Each new row is followed by what is left after taking away its nearest point in the smallest flat space through zero that holds the last named rows.
In the rows, zero is written as 128.

q786, 6 rows:
[[101 120 110 127 144 161 141 106 133 142 159]
 [ 93 128 110 117 118 128 131 115 174 142 165]
 [178 171 129 132 156 120 155  90 153 122 140]
 [120  66 138 167 133 144 182 154 120  99  73]
 [143 119 140 132 153  91 117 117 116 125  81]
 [144 114 112 109 145 137 127 113 137 167 124]]
New rows:
[118 136 150 121 149 128 103 125 155 120 132] | [128 127 150 123 145 145 113 137 146 122 127]
[129 132 174 144 112 139  99 134  85 117 120] | [129 122 158 136 120 137 121 115 134 137 129]
[117 153 155 117 112 129 157 106 102 197 101] | [102 159 161 129 100 123 166 113 111 174 108]
[115 129  97 164 128 128 144 141 129 102 172] | [138 120  97 148 136 111 124 141 122 126 144]
[106 147  98 122 108 106  91 168 144 132 112] | [122 148  96 137 139 133 123 145 133 126 113]
[141 141 125 104 139 124  99 120 107 117 127] | [131 123 121 113 131 132 125 127 130 112 127]

q781:
[[ 66 124 108  83 115 131  57 164 197  83 141]
 [ 58 130 164  64 139 151  47 118 180 154 175]
 [ 60 119 163  77 123 142 142  81 201 104 209]
 [ 79 108 183  98  95 143 119 122 204  99 172]
 [ 98 160 150  98  72 154 111 159 195 113 183]
 [ 90 135 138 108 131 134  89 141 170 128 142]]
New rows:
[130 122 145 128 108  86 131 155  83 115 123] | [109 135 146 122 125  86 131 146 102 123 140]
[146 103 114 135 148 119 127 135 155 119 111] | [152 117 120 122 136 131 127 129 147 136 133]
[151 138  94 141 144  93 111 125 123 119  95] | [144 137 129 126 123 108 117 112 139 126 126]

q109, 6 rows:
[[ 91 118 169 125 112  81 162 209 117  98 145]
 [ 97 148 152 145 118  90 147 135 145 127  96]
 [120 141 115 131 110 118 110 209 139  87 163]
 [ 76 114 121 117  68 121 145 138 141 103 139]
 [ 96 138 160 125  78  92 151 209  88 108 138]
 [ 92 119 177 129 121 139 170 200  91 118 150]]
New rows:
[ 96 134 115 137 113 164 145 142 106 150 130] | [119 125 108 131 135 123 134 135 124 143 128]
[ 98 133 158 149 115 139 113 161 110 154  99] | [116 105 134 132 127 129 100 138 129 144 116]
[147  99 128 142 114 145 141 144 100 105 104] | [145 104 122 148 122 138 136 134 123 102  96]

q323, 6 rows:
[[ 56 118 136  96 116 139 112 123 142 123 102]
 [126 127 161 170 130 172 158 129  92 155 131]
 [126 126 121 139 144 142 109 151  71 130 143]
 [115 109 114 158  99 144 108 141 127 128 121]
 [136 105 158 144  93 170 118 148 149 113 122]
 [110 174  94 181  98 155 104  66 130 131 152]]
New rows:
[152 156 130 103 151 130 117 137 161 133 103] | [137 150 122 129 144 143 113 141 140 145 101]
[154 136 101 154 109 113 165 125 164 104 101] | [126 142 115 133 129 135 148 135 122  98 109]
[ 94  99 136 127 118 129 114 120 157 119 162] | [114 103 135 134 136 120 129 123 138 129 170]

q573:
[[120 144 151 130 122 119 164 151 141 171 146]
 [ 81 130 123 167 128 150 104 152 102 140 117]
 [122 136 124 160  79 143 168 149 108 133 119]
 [109 114 135 150 135 110  96 164 171 209 149]
 [112 151 143 120 123 127 164 113 147 179 145]
 [118 132 148 137 129 152 186 137 126 156 175]]
New rows:
[145 137  91 122 121 120 146 173 131 133 134] | [128 143  86 114 137 131 134 144 128 132 133]
[163 109 128 113 107  92 115 176 157 135 126] | [122 126 124 115 122 132 126 134 128 128 131]
[174 142 150 133  89 136 118 124 105 136 106] | [158 138 157 130 121 146 107 120 107 145 128]

q4, 6 rows:
[[ 49 150 126 106 134 183 127 155 127 145 153]
 [171 127  71 174 148 166  85 171 132 173 194]
 [103 157 113 105 122 139 119 130 102 113 198]
 [129 125 102 132 107 159 142 138 149 141 170]
 [196 135  81 126 126 138 122 152 133 125 158]
 [143 142 115 100 144 139 154 150 121 190 209]]
New rows:
[142  90 136 166 136 113 149 136  97 142 150] | [126 105 129 140 131 133 151 148  99 115 130]
[130 185 137  89 127 155 118 118 107 131 137] | [142 157 141 129 116 148 118 104 128 142 122]
[111 135 134  71 125  85 129  72 136 109 185] | [123 120 116 104 145 120 105 107 161 130 132]
[114 134 122 127 134 126 140 148 107 134 104] | [123 128 116 138 121 121 142 138 111 130 123]
[152 178  97 112 129 108 115 127 121  89 117] | [123 156 116 136 128 117 131 120 140 135 123]

q506, 6 rows:
[[147 173 122 121 137 130 108 167 124 159 143]
 [146 157 131 100 159  76  66 171 106 133 157]
 [ 83 153 129 149 126 115 145 121  92  73 173]
 [138 153  83 189 133  89  96 167 126 123 150]
 [122 191 112 104 121 139  69 160 119 153 141]
 [116 150 112 118 126 116  82 141  88  94 147]]
New rows:
[127 149 139 113 123  99 159 151 122 149 131] | [122 132 122 118 108 108 142 138 119 133 113]
[128 128  88 104 144 127 148 154 102  93 112] | [112 132  97 105 143 119 148 145 137 118 109]
[152 170 148 133 141  98 142 150  92 136 150] | [135 140 137 134 117 115 130 116 115 134 116]

q622 (6 x 11):
[[143 148 168 167 111 128 127 158 104 127 121]
 [104 135 161 114 122 151 155 126 111 156 128]
 [ 95 128 180 111 121 150 132 166 124 124 118]
 [135 135 142  97 129 124 169 142 150 146 125]
 [136 119 104 194 112 117 135 110 142  88 140]
 [110  67 126 164 102 115 180 117 154 156 113]]
New rows:
[130  98 105  99 142  98  94 143  99 150 167] | [123 113 126 123 127 108 132 147 110 130 178]
[156 126 113  94 160  96 136 111 158 140 167] | [129 117 148 130 143 113 122 125 132 133 160]
[146 155 147 138 158 111  90 163 128 127 103] | [118 138 132 140 153 124 127 124 139 134 115]
[143  91 143 166 118  91 105 117 105 104 108] | [134 118 148 117 131 108 133 108 115 110 122]

q321 (6 x 11):
[[146 133 124 144 103 131 109 182 126  87 169]
 [141  93 119 125  81 149 137 153 108  79 105]
 [159  90 138 165  86 117  53 209 109  93  94]
 [138 120  94 171  78 109 114 193 115  53 183]
 [153  98 169 159  52 145 143 189 180  86 127]
 [101  78 155 142  79 127  96 193 163  71 146]]
New rows:
[149 109 113 134 161 116 152 108 127 136 139] | [149  98 127 130 153 124 136 129 133 126 137]
[155 126 129 119 123 132  89 150 117 126 154] | [139 117 126 122 119 125 121 118 129 135 139]
[ 92  95  99 140 154 118 114 153 151 130 128] | [128 115 101 132 149 141 138 150 144 137 122]
[109 157 151 133 137 116 131 129 123 110 119] | [114 155 149 132 132 120 134 130 118 107 113]

q977 (6 x 11):
[[142 121 140 133 120 147 135 178 128 128 123]
 [121 121 132 111 110 150 142 143 188 140 114]
 [112 120 119 149 168 180 124 146 165 115  78]
 [103 158 114 180  95 175 144 162 153 158  61]
 [122 163 117 124 136 123 127 178 122 123 129]
 [115  98 140 101 142 126  86 159 109 124 137]]
New rows:
[109  98 137 110 164 114 113 140 124 120 100] | [124 119 135 123 135 105 143 132 125 130 106]
[100 115 133 121 127 112 147 129 132 139 130] | [107 116 133 131 136 117 151 133 124 132 128]
[105 156 140  98  81 116 127 109 152 144  89] | [135 140 149 110 122 124 128 122 121 113 100]
[119 105 138  99 138 145 102 101 119 126 141] | [128 137 130 118 126 148 127 123 121 129 134]
[161 111 118 115 119 138 133 129 134  99 106] | [144 126 110 113 112 125 121 126 124 108 106]
[113 112 101 156  93 151  99 150 113 174 123] | [136 119  96 137 130 138 120 131 132 144 150]

q152 (6 x 11):
[[177 209 118  62 122 129 164  79 183  91 126]
 [156 178 131  86 117 117  80 129 130 122 183]
 [184 153 123  99 174 117 154 122 174 137 127]
 [146 143 145  85 140 107 158 151 155  81 144]
 [139 201 168  95 102 114 156 136 140 148 119]
 [145 185 134  94 120  77 148 156 184 118 143]]
New rows:
[103 151 106 138  91 124 124 142  92 115 150] | [132 141 105 135 131 129 146 138 107 127 137]
[107  97 110 148  95 137 150 105 163 122 159] | [127 110 139 133 110 142 149 117 149 144 166]
[123  90 102 156 159 157  95  89 151 165  96] | [114 122 143 117 133 136 110 125 149 130 117]

q962:
[[134  91 113 108 184 129 131 148 146 104 176]
 [143 117 158 134 138 168  97 172 115 133 114]
 [124 124 135 121 114 167 106 152 155 123 100]
 [128 146 115 122 128 126 135 129 156 140 151]
 [115  97 152  95  55 164 135 159 116 138  99]
 [106  65 105 139 120 119 169 128  77  85 114]]
New rows:
[164 109 102  86 127 188 109 150 126 149 161] | [155 126  90 113 125 157 115 105 108 137 131]
[136 117 116 126 112 118 120 132  96  85  98] | [145 141 115 118 117 118 119 140 120 108 129]
[126 160 139 142 117 131 152 128 138 125 145] | [126 138 149 132 127 133 141 127 132 109 134]
[165 117 129 121  64  82 154 130 103 125 111] | [174 125 120 131 112 101 128 146 139 113 119]
[178 127 149 133 138 143 149 141 121 147 106] | [167 123 131 124 137 132 160 124 139 134 107]

q620:
[[110 152  89 131  88 111 123 128 127  83 142]
 [155 144 113 154 110 139 102 113 100 133 128]
 [143 123 127 150 124 144 123  95 132  79 116]
 [140 112 132 115 144 110 101  78  88 134 167]
 [118 116 153 160 103 170 105 134 122 115 136]
 [149 175 128 125 153  94 125 161  94 140 105]]
New rows:
[156  98  91 120 135 157 154 117 133 119 131] | [141 114 110 119 137 147 142 147 110 117 139]
[157 113 111 105 138 162 114 144 119 142 159] | [152 123 111 105 142 154 123 151 127 113 147]
[165 104 153 101 136 123 112 139 107 117 162] | [166 114 130 108 118 130 127 151 131 115 143]

q600 (6 x 11):
[[174 116 128 108 158 122 131 152 148 102 136]
 [124 109  98 126 118 124 141 163 102 132 129]
 [131 139 102 177  47 148 136 148 123 111 115]
 [111 122 130 175 132 120  93 150 138 136 136]
 [113 118 114 140 118 121 162 115 126 142 123]
 [163 144 110 103 160 160 121 170 109 185 188]]
New rows:
[150 100  92 155 106 151 154 113 128 151 159] | [136 100 118 130 124 139 114 106 122 124 141]
[150  99  93 145 125 103 154 118 114 117 109] | [148 125 115 138 132 120 117 110 111 131 122]
[152 100 161 152 131 164 115 141 109 118 122] | [141  96 158 145 135 159 135 125 104 129 119]

q288, 6 rows:
[[182 138 137 111 109 139 183  98 141 184 143]
 [186  98 121 141 153 144  92  79 107  98  72]
 [144 112  74 151 173 161 173 128 164 115  87]
 [191 124  84  78 131 157 181  85 141 105  80]
 [152 124  71 119 102 138 171 141 143  92 114]
 [177 133  61 133 115 158 182 152 125 126  87]]
New rows:
[108 120 127 148 116 119 104 147 107 116 151] | [126 123 123 127 132 133 130 125 118 128 137]
[127 101 179 105 107 149 138 168 115 118 121] | [133  90 173 119 120 154 145 159 130 116 117]
[110 132 163 156 111 119  95 176  94 127 187] | [139 126 137 125 142 145 133 139 117 114 149]
[144 142 163 101 145 141 153  96 109 118 136] | [132 136 144 137 138 138 147 129 109 107 140]
[129 113 122 119 118 131  77 130  86 111 130] | [126 115 115 120 132 140 121 127 121 134 143]

q489:
[[158 128 145 139 128 169  72 174 124  78 140]
 [137  95  80 144 125 150  86 174  95 102 137]
 [164 162 126 100 150 105  59 209  47 117 145]
 [189 110  88 117 150 150  59 133 121 132 119]
 [169 147  79 131  95 186 147 173  90 110 143]
 [209 159 114 147 134 188 119 152 107 125 113]]
New rows:
[147 139  91 134 128 102  89 153 163 131 131] | [133 151 107 147 120 103 123 150 165 131 129]
[133  96 135  92 145 150 113 103 119 103 121] | [125 110 139 105 145 144 140 112 101 110 117]
[127 103 107 152 133 149 139 137 128 139 125] | [127 123 131 126 134 134 131 136 132 139 134]

q369, 6 rows:
[[149 152  98 138  93 127 117 137 106 144 117]
 [107  93 114 161  72 110 113 169 100 188 141]
 [121  94 150 126 125 145 105 126 177  98 129]
 [168 146 126 149 131  81 159 152 139 108 132]
 [159  94 113 143 142  90 102 142 141 139 156]
 [176 110  65 104 120 150 114 138 137 156 106]]
New rows:
[138 130 148 134  91  89 126 156 142 138 124] | [131 134 143 107 122 113 121 128 134 140 120]
[133 125 116 162 116 123 139 127  89 153 181] | [139 123 122 142 121 152 146 119 124 122 160]
[104 126  99 135 118 154 120  88  86 130 127] | [123 111 108 145 124 130 141 109 118 110 130]
